There are 4 hidden switches. A switch that is on adds its own fixed numbers to the row, and there is some noise. The rows also spread widely along 5 directions, which tell nothing about the answers.
Known rows, each followed by its switches (1 for on, 0 for off):
[-3.46 -0.99  0.83  2.63  0.71 -0.01 -0.57 -1.56 -2.93 -2.23 -0.63 -0.54
 -0.61  2.51  0.44] | 0 0 1 1
[-0.95 -0.83  1.59  0.75 -0.59 -2.14 -1.61 -0.18 -1.07  0.56 -0.42  1.48
 -2.22  0.08 -0.81] | 0 0 1 0
[-3.09 -1.57  2.66  1.16  1.07 -1.40 -3.58  0.52 -0.83 -1.35 -1.94  3.78
 -1.46  1.48 -1.46] | 1 1 1 1
[-1.89 -0.48 -1.77  2.80  0.71 -0.38 -0.87  0.25 -1.89 -2.77  1.98  0.96
  0.65  0.07 -2.25] | 0 1 1 0
[-4.39 -1.14 -0.44  2.38  1.24 -0.16  0.10 -1.96 -3.75 -0.69 -0.50 -2.03
 -0.88  1.70 -0.37] | 0 1 1 0
[-1.47 -1.53  0.20  1.23 -0.57 -1.76 -1.08 -0.22 -0.77 -0.44  0.03  1.23
  0.36  0.56 -1.08] | 1 0 1 0
[-0.09  0.29  0.41  1.65 -0.86 -0.06 -1.86 -0.54  0.71 -1.09  1.97  2.81
  0.74  0.80 -1.98] | 1 0 0 0
[-3.23 -0.51  1.96  0.77 -0.01 -1.68 -3.27 -0.41 -0.49  2.35 -1.81  0.76
 -1.98  0.82 -1.60] | 1 1 0 0
[-0.55 -0.07 -0.55  2.08 -1.65 -0.24 -0.93 -1.46 -0.58 -1.35  2.84  1.24
  0.07  1.23 -1.59] | 0 0 1 0
[-3.22  0.25 -1.19  3.27  1.08 -1.10 -2.14  0.74 -2.63 -1.33  0.35  0.12
 -1.01  0.15 -1.87] | 0 1 1 0
[-1.10 -1.21  1.05  1.48 -0.38  0.15 -0.06 -2.17 -1.31 -1.34  0.35  0.41
 -0.27  2.14 -0.38] | 0 0 1 0
[-4.64  0.95 -0.05  3.02  2.33 -0.32 -1.62 -0.63 -2.72  0.11 -1.02 -1.72
 -1.90  0.75 -1.00] | 0 1 0 0
[-2.34 -0.62  0.42  0.80 -0.57 -2.13 -0.50 -0.46 -2.73 -0.23 -0.01 -0.90
 -1.55  0.66 -0.27] | 0 0 1 1
[-1.64 -0.24  0.32  2.26 -1.04 -0.58 -1.37 -1.24 -1.83 -1.89  1.65  0.90
 -0.91  1.54 -0.54] | 0 0 1 1
[-1.85 -0.76 -0.02 -0.24  1.27 -2.47 -0.95  0.42 -1.62  1.09 -0.87  0.27
 -1.27 -0.91 -1.86] | 0 1 0 0

New rows. What belongs after each?
[-2.52 -1.96  2.14  0.99 -0.45 -0.74 -2.16 -1.75 -0.70 -1.41 -0.67  3.13
 -0.32  2.68 -1.22] | 1 1 1 1
[-2.08 -0.73  0.27  2.40 -1.13 -0.93 -1.82 -0.01 -0.59 -0.54  0.58  1.28
 -0.39  0.96 -1.39] | 1 0 1 0
[-1.89 -1.60 -1.00  1.24  1.04 -2.14 -1.10  0.96 -2.21 -1.17 -0.16  0.72
 -0.59 -0.42 -1.73] | 0 1 1 0
[-1.74  1.93 -0.19  2.95 -0.05  0.94 -1.70 -1.47 -1.04 -0.78  1.15 -0.15
 -0.83  1.30 -0.77] | 0 0 0 0
[-2.58 -0.47  1.27  0.31  1.00 -1.38 -0.22 -1.04 -2.52  1.67 -2.23 -1.94
 -1.99  0.87  0.33] | 0 0 0 0
[-3.17 -0.56  1.41  2.07  0.27 -0.38 -2.31 -1.44 -1.53 -0.22 -0.88  0.61
 -2.14  1.87 -1.03] | 0 1 1 0
[-1.08 -1.85  3.08  0.48 -0.20  1.16 -0.68 -2.73 -0.02 -1.33 -1.19  1.79
 -0.82  3.75 -0.15] | 0 0 1 0
[ 0.03 -0.52  1.29 -0.40 -0.80 -0.74 -0.33 -1.43 -0.14  0.55  0.15  1.23
 -0.73  1.05 -1.10] | 0 0 0 0
[-1.27 -1.20  2.33  0.85 -1.21  0.50 -1.48 -2.94  0.38 -0.50 -0.08  1.77
 -1.53  3.15 -0.29] | 0 0 1 0
[-2.07 -1.23  1.02  0.84  1.22 -2.16 -0.83  0.53 -2.83 -1.43 -1.77  0.25
 -1.44  0.74 -0.05] | 0 0 1 1
[-2.29 -1.39  0.79  1.09  0.35 -2.01 -1.58  0.23 -1.56 -0.12 -1.09  0.54
 -0.54  0.77 -0.56] | 1 0 1 0
[-2.07  0.05  0.21  1.71  0.54 -0.66 -1.17 -0.17 -1.79 -1.63  0.06  0.64
  0.61  0.79 -0.80] | 1 0 0 1
[ 0.01 -0.18  1.84 -0.74 -0.02 -2.39 -1.48 -0.18  0.38  1.28 -1.34  1.66
 -2.18  0.30 -1.06] | 0 0 0 0
[-4.03 -0.95  1.18  1.53  2.83 -0.07 -1.29 -0.29 -2.62 -0.61 -2.82 -0.61
 -0.15  1.31 -0.93] | 1 1 0 0
[-3.02 -0.84  0.77  1.99  0.47 -1.43 -1.33 -0.03 -1.87 -0.59 -1.10  0.57
 -0.84  1.21 -0.73] | 1 0 1 0
[-1.71 -1.37  2.58 -1.32  1.02 -2.53 -0.44 -0.25 -2.02  0.77 -2.55 -0.36
 -2.16  0.94  0.14] | 0 0 0 1
[-2.34 -1.31  0.68  1.24  0.58 -1.45 -0.67 -0.56 -2.30 -0.48 -0.54 -0.67
 -1.19  1.17 -0.15] | 0 0 1 0
[-2.08 -0.08  1.39  0.81 -0.12 -1.19 -1.88 -0.59 -0.53  1.45 -0.58  0.34
 -1.00  0.84 -0.83] | 1 0 0 0
[-1.01 -0.65 -0.56  1.80 -0.70 -1.66 -0.69 -0.69 -1.56 -0.56  1.64  0.17
 -0.43  0.46 -0.99] | 0 0 1 0
[-1.48 -0.81  0.22 -0.86 -0.63 -2.15  0.49 -1.20 -2.41  1.33  0.08 -1.12
 -0.71  0.10 -0.31] | 0 0 0 1
[-1.76 -0.04  1.50  1.57  2.41  0.12 -1.05 -0.07 -1.92 -1.52 -2.38  0.22
 -0.93  1.15 -0.30] | 0 0 0 0
[-3.11 -0.84  2.56  1.82 -0.75  0.49 -0.93 -3.04 -1.77 -1.16 -1.00 -0.35
 -1.81  3.76  0.73] | 0 0 1 1
[-0.35  0.80 -0.91  1.26 -0.65 -1.13 -1.23  0.24 -0.32  0.24  2.00  0.63
 -0.46 -0.35 -1.57] | 0 0 0 0
[-1.18 -0.47  0.68  2.58  1.49  0.40 -1.48  0.38 -1.07 -3.61  0.03  1.93
 -0.12  1.47 -0.66] | 0 0 1 0
[ 0.08  0.97 -0.65  1.40  0.05 -1.35 -1.64  0.82 -0.60 -0.12  1.60  1.16
 -0.71 -1.24 -1.70] | 0 0 0 0
[-0.54  0.17  0.69  0.87 -0.15 -0.19 -0.82 -1.69 -0.59  0.23  0.54  0.49
 -0.72  0.90 -0.94] | 0 0 0 0
[-0.90 -0.03 -1.46  2.21 -1.33 -0.68 -0.64 -0.61 -1.00 -1.57  2.83  0.97
  0.23  0.53 -1.76] | 0 0 1 0
[-2.73  0.73  0.37  1.22 -0.14 -2.46 -2.56  0.44 -1.27  2.41  0.13 -0.75
 -1.97 -0.86 -1.44] | 1 0 0 0
[-2.71 -1.94  0.10  1.00  1.10 -1.77 -0.24 -0.41 -3.00 -2.07 -0.44  0.49
 -0.07  0.76 -0.86] | 0 1 1 1
[-1.59 -1.00  1.27  0.33  1.44 -2.52 -1.12  0.90 -1.40  0.71 -1.63  0.58
 -0.49 -0.21 -0.79] | 1 0 0 0
[-2.23  1.01 -0.89  2.23 -0.58 -0.86 -2.82  0.14 -0.33  0.42  2.15  1.64
 -0.28 -0.66 -2.59] | 1 1 0 0
[ 0.08 -0.95 -1.53  1.12  2.39 -0.43  0.60  0.25 -1.94 -3.26  0.55  0.41
  2.13 -0.37 -1.41] | 0 0 0 0
[-1.09 -0.85 -0.15  0.89  1.06 -0.15  0.73 -1.44 -2.27 -0.59 -0.21 -0.81
  0.37  1.17 -0.46] | 0 0 0 0
[-1.49  0.44  0.50  1.48 -1.00 -1.83 -2.25  0.27 -0.93 -1.13  0.93  1.75
 -1.46  0.59 -0.76] | 0 0 1 1
[-2.18 -1.12  2.24 -0.69  0.66 -3.36 -1.63  0.72 -2.08  2.20 -2.42 -0.17
 -1.66  0.00 -0.20] | 1 0 0 1
[-0.52 -0.53 -0.27  0.40  0.41 -1.06  0.07 -0.74 -1.49  0.09  0.61 -0.27
 -0.09 -0.27 -1.15] | 0 0 0 0
